The rows of a group lie close to one hidden flat surface of 11 dimensions, which passes through zero. Surfaces can cross.
(in the rows, 128 means zero)
Known rows, each followed by its group:
[131 137 112 132  96 106 141  73 112 130 114 117 134  98 105 137 114 120
  94 119 127 107 178]
N
[ 85 142 181 156  95 164 104  96 157 144 148  92 106 114 133  96 166 130
 115 104 120 124 100]
N
[133 153 112  57 150 122 128 149 119 164 167 135 131 105 129 154 128 147
 179 106 152 169 149]
E
[111 160 169 163 105 153 111 112 143 110 120 130 138  88  95 122  83 115
 140  91 153 129 133]
E
[107 126 130  76  81 105 112 139 201 134 142  84  83  89 106 116 139  97
 116 114 116 128 166]
W
[165 111 105 117 173 104 145 100  76 158 121 149 169  93 179 133 128 130
  87 166 148 153  98]
K
[131 163 115 124 116 180 105 135  57 119 171 112 154 141 115 173 123 152
 120 102 161  86 129]
K
[140 130 119 108 142 101 139 127 157 128 123 136 120 113 130 134 117 113
 125 144 123 162 137]
K
[ 97 154 121 106 112 152 129 172 196 127 123 121 137 115 143 146 142 170
 169 120  94 124 114]
K
[142 119 121  93 129 116 158 178 119 108  91 121  81 148 118 122  98 129
 121 140 119 120 162]
N
[119 185 135 144 115 157 103 100 133 107 178 138 137 152 113 177 105 119
 120 126 153 139 104]
N
[134 106 152 118 162 131 164 152 130 152  90 132 129 149 157 113 122 161
 122 156 111 122 117]
L
[140 103 110  93 142  83 148  94  94 152 130 133 103 108 131  92 121  97
 116 132 149 149 150]
N
[136 120  76  61 161 138 127 131 105 167 148 130 128 109 159 124 147 136
 155 120 142 130 123]
E
[120 104 143 121 123 136 152 175 158  85  80 118  81 138 119 112 114 120
 107 152 115 106 113]
L
[128 117 162 123  89  91 153 129 159 116 109 138 111 109  87 140 141 118
 107 133 112 177 173]
E
[131 135 132  56 118 111 170  74 147 139 150 132  80 152  43 181 124 121
 137 104 113 155 220]
K
[ 99 111 175 171 134 172  87 143 142 111 132  89 139 123 107 100 120 139
 148  85 149  47 102]
E
[113  68 134 103 151 173 138 174 163  99  99 161 136 146  99 140 150 134
 155 140 124 131  80]
K
[116 128 111 117 110 143 128 116 128 144 122 127 170  82 135 142 152 156
 137 114 125 107 127]
W
[ 90  97 171 106 111 172 117 130 171 153 127 124 187 117  77 122 128 157
 137 107 144  56 144]
L
[107 130 168 108 113 101 144 150 185 137 118 105  73 143 128  91 121 130
 132 137 104 127 147]
L
[119 145 126 165  95 158  89 157 145 116 131 115 175 125  91 172 138 160
 169  80 111  82 164]
N
[154  94 146 127 184 124 121 128  99 158 120  92  89 167 146  74 112 113
 115 129 139  94 143]
W
[134  92  87 100 137  98 141 119 136 137 103 139 111 133 133  99 132 102
 128 146 112 132 135]
E
[108 125 152 100 126 113 131 129 197 152 133 123 172 142 113 132  89 152
 114 156 132  62 146]
L
[114 111 127 133 112 115 107  83 138 132 153 112 123  91 127 116 159 103
 107 118 125 125 120]
N
[109 132  98  53  98 137 140 152 157 121 140 135 128 132  78 180 131 150
 155 109 120 109 172]
W
[138 117 144 122 145 125 150 162 103 135 114 130 142 134 132 136 137 167
 141 128 119 125 136]
E
[123  79 155  86 101 103 144 114 133 178 113 137 138 133 109  79 136 116
  66 163 132 117 166]
E
[107 105 130 159  68 206  57 142 118 164 116 157 154 142 101  28 150  88
 118 114 143  95 113]
W
[136 165 166 145 156 111 142 114 142 139 128  88 112 164 145 125  73 148
 126 129 129  83 152]
W
[115 108 166  82 133 159 137 203 164 104 107 135 140 125  76 143  90 148
 151 125 161 104 126]
L
[133 105  97 105 129 129 134 141  96 131 167 129 154 162 134 182 172 152
 112 149 122 110 122]
N
[116 136 126 118 105 144 105 145 132  86 146 146  97 134  94 134 111  86
 127 126 155 167 103]
L
[128 128 150  32 127 141 164 110 171 178 120 121 161  59  99 179 148 162
 116 121 122 141 177]
K
[107 179 157 105  85 106 133 120 160 152 169 126 125 143 131 129 119 146
 110 144 127 140 146]
L
[119 204 144 112  98 148 115 147 114 133 172  75 118 115 156 162 119 155
 106 119 144 113 129]
E
[111 158 151 174 111 107 109 103 170 120 140  96 142 116 139 132 113 127
 108 125 121  89 129]
L
[138  92 119  88 143  87 117 160 120 130 130 131 124  82 104 108 112 102
 149 111 171 144 161]
N
[151 109 117 161 147  46 136 112 124 144 101 141 142 132 169  79 107 119
 110 168 116 133 141]
N
[125 134 168 191 127 102 190  65  95 149  86 143 166 101 172 119 164 177
 127 121  89 157 125]
W
[117 111 150 114 122 142 113 179 177 132  90 153 142 114 106  79  88 114
 159 124 147 115 131]
K
[133 140 174 162 141 160 111  97  94 143 141 162 169 154 110 128 111 123
 106 134 157 137 106]
E
[136 145 145 141 164 109 138 129 165 151 135 108 134 166 155 155 127 171
 145 136  90 113 142]
L
[132 147 130 160 126 118 131 112  83  99 162 135 125 181 107 153 111 126
 121 126 141 127 125]
W
[112 120 121 120 107 149 122 146 143 102 134  85 119 139 147 154 153 143
  81 150 111  73  96]
E
[137 108  94  66 117 109 174 162 111 139  95 154 143 142 145 138 122 154
  93 184 117 127 139]
L
[123 155 138 109 143  83 178 120 114 140 134 159 134 181 112 167 107 187
 183 124 110 152 179]
K
[152 135 104 142 158 116 133 184 134 113 114 148 131 179 156 150 116 147
 151 165 109 133 114]
N
[129  81  83 105 181 140 120 163 115 123 120 113 104 119 148 108 150 130
 188 105 128 105  99]
E
[110 184 167 135 120 136 138 124 127 132 160 133 131 126 157 148 132 157
 124 140 134 175  95]
L
[121 150 141  87 107 171  97 176 109 147 133  90 134  77 108 114 112 142
 148  70 165  85 165]
K
[141 137 153 191 140 103 153  98  87 106 118 172 127 176 140 122 110 115
 109 162 129 182  96]
W
[121 139 113 132 111 135  96 149 130 120 128 125  91 141 119  92 120 100
 155 111 132 136 135]
W
[124 126 148 149 102  83 140  94  84 114 150 161 161 102 103 142 123 125
 104 134 160 167 124]
W
[142 156 133 143 131 135 120  99  65 120 170 145 163 184 111 164  91 131
  84 154 175 103 127]
K
[135 126  74  77 132  83 137 129 166 124 111 144 108  74 139 108 101  82
 145 143 140 180 126]
W
[ 96 164 148 131 111 224  80  75 161 106 168 136 117 120  83 137 126  76
 120 105 170 141  67]
N
[127 138 133 126 126 121 100 105 116 145 167 140 116 148 116 101 107  89
 124 125 162 138 126]
N
[105 135 150 148 113 114 142 127 156 120 106  89 118  56 187 108 151 147
 117 129 105 133  94]
L
[117 116 112 174 120 117 133 102 179 140  81 150 160 115 134 118 159 144
 162 121  75 124 136]
K
[152 141  72  99 129 129 120  91 122 139 124 139 109 113 108 127 104  80
 121 120 134 140 167]
K
[133 159 160 154 139 192 100 170 138 136 110 135 162 152 130 109  91 154
 137 125 147  90 108]
W
[146 186 119 152 120  99 135 136 126 110 134 126  95 139 147 154 107 128
 141 124 113 177 141]
E

New rows, each followed by its group:
[145 131 145 199 109 106  94  81  78  78 163  85  97 120 108 140 135  77
  70 109 147 129 135]
K
[130 115 120  97 132 132 143 117 135 175 106 130 138 100 140  94 137 136
 132 126 119 122 139]
K
[106 107 201 136 109 152 115 135 146 148 107 139 164 137  72  78  89 128
 115 122 164  76 153]
K
[132 115  98 113 128 106 137 111 134 109 146 127 119 111 135 165 151 109
 114 142 122 152 115]
W
[132 104 144 126 156 183 122 152  97 145 117 150 169 165 119 134 132 148
 117 140 141  97 105]
W
[140 113  97 137 146 120  90 170 119 106 139  93  68  92 155  98 166  89
 153  99 125 172 107]
W
[134 121 155  93 102 115 162 166 146  98  92 147 131  86  88 165 120 132
 103 134 132 172 152]
E
[122 153 113 132 129 144 129  92 142 130 118 164 165  80 104 149 112 120
 168  96 136 163 139]
E
[128 124 101  98 127 144 141 126 129 130 122 131 116 160 107 136 124 137
 149 121 118 104 155]
W
[148 177 136 113 107 146  95 122 125 146 126 107 189  39  98 166  86 129
 110  90 168 103 182]
K
[130 129 131 105 134 140 112 152 171 128 135 106 115 140 128 133 116 117
 110 144 127 104 128]
W
[133 112 147 110 127 124 111 147 165 146 110 103  68 141 123  66 119  95
 124 132 125 124 152]
W
[119 148 164 110 102 149 156 103  95 154 118 104 103 122 111 108 121 151
 118 104 127 103 174]
N
[146 150  65 117 178 139 154 104 166 135  87 127 113 144 184 144 120 141
 149 157  81 126 106]
W
[147 150 146  92 106 125 161 124 104 157  95 162 160 104 124 132  99 140
  74 161 144 154 160]
E
[122 152 165 134 122  92 151  95 160 123 163 111 132 130 133 188 134 144
  85 160 114 152 125]
K
[160  97 152 134 189 139  84 197  91 110 169  64  82 157 136 137 145 114
 121 117 155 109 105]
W
[137 117 112  99 140 140 142 130 150 122 114 148 130 119 104 151 126 121
 152 120 121 144 149]
K
[108 141 136 165  97 175 117 101 121 132 134 130 186 141 105 165 151 172
 133 101 111  67 144]
K
[128 180  95  89 113 159 129 124 136 149 146 137 159 143 131 172 105 159
 140 131 135 100 146]
K
[136 133 185 155 108 124 136  68 120 164 151 185 172 175  81 139 141 119
 105 144 127 191 158]
E
[122 117 147 139  98 140 104 152 136 108 154 121  90 175  96 123 144 103
 110 138 121 149 125]
W
[124 131 128 154 113 106 112 128 149 116 154 113 137 125 137 142 144 127
 124 133 119 127 113]
N
[127 127 160 133 140 146 129 162 124 103  76 140 153  89 101  95  47 118
 130 120 184  92 124]
E
[125  89 108 118 135 138 152  93 146 106 125 144 107 166 103 160 172 115
 117 146  96 142 119]
K
[117 144 147 133  92 116 130 101 154 140 120 139 159 126 112 124  93 131
  90 150 129 105 151]
E
[129  93 148  95 131 131 161 120  98 159  93 141 143 125 121  79 107 131
  91 145 140 100 153]
N
[106 119  92 118 138 155 132 176 155 128  99 165 128 174 143  93 129 144
 188 136 109 120  99]
K
[124  67  85  75 133 172 120 139 145 150  84 145 104 112 119  69 152  89
 139 126 121 121 122]
K
[155 131  98 138 135 132 112  88  69 127 132 141 151 137 118 144 108 100
 114 125 152 122 144]
K
[100 118 101 104  84 118 136 101 144 159 130 105 117  94 151 113 194 152
 131 112  85 130 145]
L
[110 106 128 135  99 179  95 111 166 133 122 123 128 134 124  93 151  98
  84 149 113  86  90]
K
[112  94 141 126 110 129 130 106 162 118  94 121 164  50 103 136 131 115
  93 123 137  96 122]
N
[127 118 138 166 122  79 146  88 150 126 114 147 117 157 112 124 117 115
 141 131  98 149 157]
K
[142 102 124  90 169 162 132 153 109 119 137 146 157 117 147 163 134 129
  84 172 160 142  61]
K
[129 126 117 147 119 101 131 120 130 104 134 141 123 113 139 142 153 116
 118 143 115 179 100]
W
[112 163 122 133 147 133  97 159 147 120 157  95 130 125 143 131  89 149
 169 102 153  83 115]
E
[146 118 130 153 119  89 114  80 132 105 146  86  74 100 139 121 147  66
  73 136 118 165 119]
K
[ 98 142 138 100  95 184 120 108 186 118 162 139 145 199 102 171 129 136
  83 177 125  84  88]
K
[117  98 145 134 128 168 104 165 181 126  88 153 158 122 110  87 106 104
 128 147 142 109  88]
K
[140 142 158 152 134  81 123 130 112 154 129 129  88 170 132  55  80 100
 129 133 142 139 163]
E
[133  99 124 111 121 128  98 127  89 119 183 122 100 201  77 120 108  82
  96 140 171  93 147]
W
[116  93 159 159 114 127 125 105 170 129  92 136 141 115 116  88 140 110
 109 139 110 123 121]
K
[140 109 131 134 139 115 132 146 116  98 122  96 117  62 114 172 157 129
 149  86 122 162 142]
K
[132 152 144 124 107 101 133 114 143 132 136 146 120 138 108 126 105 107
 100 142 130 158 155]
E
[146 134 129 108 153 101 147 129 133 115 137 147 130 117 123 161 103 117
 117 151 144 170 126]
K
[142 108 154 119 121 124 152 180  95  93  71  94  38  82 132  82 145  92
 104 112 123 177 135]
E
[139 115 143 106 143 162 109 157 113  94 148 142 138 140  86 166  93 103
 100 143 182 123 100]
K
[110  90 155 118 101  96 120 130 132 145 136 102 121 117 125  95 150 125
  99 136 129 103 140]
N
[131 102 131 109 127 117 145 128 100 131 122 168 162  98 113 130 127 119
 121 140 153 162 121]
W
[149 104  89 100 173 129 146 100  62 164 149 170 150 162 153 137 143 129
 116 161 145 152 103]
N
[121 166 146 152  88 179  86 112  95 121 163 112 156 144  99 149 101 134
 100 102 165  66 146]
K
[143 120 104 125 162 182  91 154 145 135 129 103 117 175 149 130 133 116
 115 144 120  82  95]
W
[122 101 125 147 115 121 107  95  95 121 157 132 181  97 130 147 160 113
  73 152 150 122  91]
W
[147 139 122 109 153 119 152 124 118 136  74 156 163  61 115 125  72 128
 151 102 156 148 166]
N
[123 154 118  76 123 154 117 160 123 136 148 105 118 114 142 136 120 142
 135 117 142 115 136]
K
[125 119 134  89 156 140 134 170 115 149 137 130 130 127 196 108 128 141
 100 191 150 128  64]
K
[107 178 152 100 105 119 136 148 132 156 160 114 114 155 144 119 102 165
 131 139 136 115 148]
K
[105 106 155 152  89 111  90 106 122 159 179 106 196 108 114 138 169 152
 110 110 133  83 150]
N
[117 101 139 144 102 158 101 152 118 154 103 127 129  99 135  70 173 123
 142  96 116 137 125]
W
[145 147 109 182 110 125  97  76 128 131 114 118 152  93 130 119 121  86
  96 116 126 117 149]
K
[122 108 160 124 102  93 129 134 153 129 141 115  88 144 105 115 152 113
 110 132 113 145 154]
E
[ 95  77 182 136 134 109 136 143 146 159 143  99 176  81 172 115 197 179
 111 144 115 110  83]
N
[143 135 113 119 152  89 142 138  86 106 145 127  97 135 120 140 100 125
 161 113 150 141 145]
W
[122 118 161  85 136  86 116 179 145 137 172 105  85 157 115 102  86 116
 127 143 164 113 155]
E
[107 112 152 127 122 148  81 115 149 126 176 132 161  93  98 139 138 101
 123 121 173 128  91]
N
[142 130  97 138 145 106 125 129 123 125 121 124  94 153 155 110 112 111
 134 142 116 133 125]
E
[149 139 133 143 144 125 138 152  94 114 115 125 124 108 140 139 113 134
 135 120 139 144 130]
L
[163 155  75  62 159 113 149 113  96 190 103 155 174  69 156 138  98 143
 145 125 140 147 177]
K
[161 123 131 128 179 117  92 175  87  93 181  80  59 200 117 142  95  97
 131 124 166 109 123]
W
[112 127 130 194  73 129 117  72 115 127 126 157 137 132 133  99 172 106
 107 136 108 153 105]
W
[133 200  95  70 120 117 139 127 172 147 143 129 140 114 130 188  92 145
 139 134 119 141 165]
K
[147 108 129  75 156 148 145 179  66 154 124 101 103 114 161 119 170 159
 131 120 138 149 125]
E
[142 141 153 145 154  54 175  88  89 103 160 120 118 146 130 181 104 145
 119 141 141 155 144]
W
[143 133 178 176 150 129 132 175  79 136 110 116 137 163 148 104 111 169
 139 120 131 101 132]
E
[141 137 123  73 148  92 111 196 177  86 156 136  96 110 104 159  72  81
 114 165 181 187 110]
W
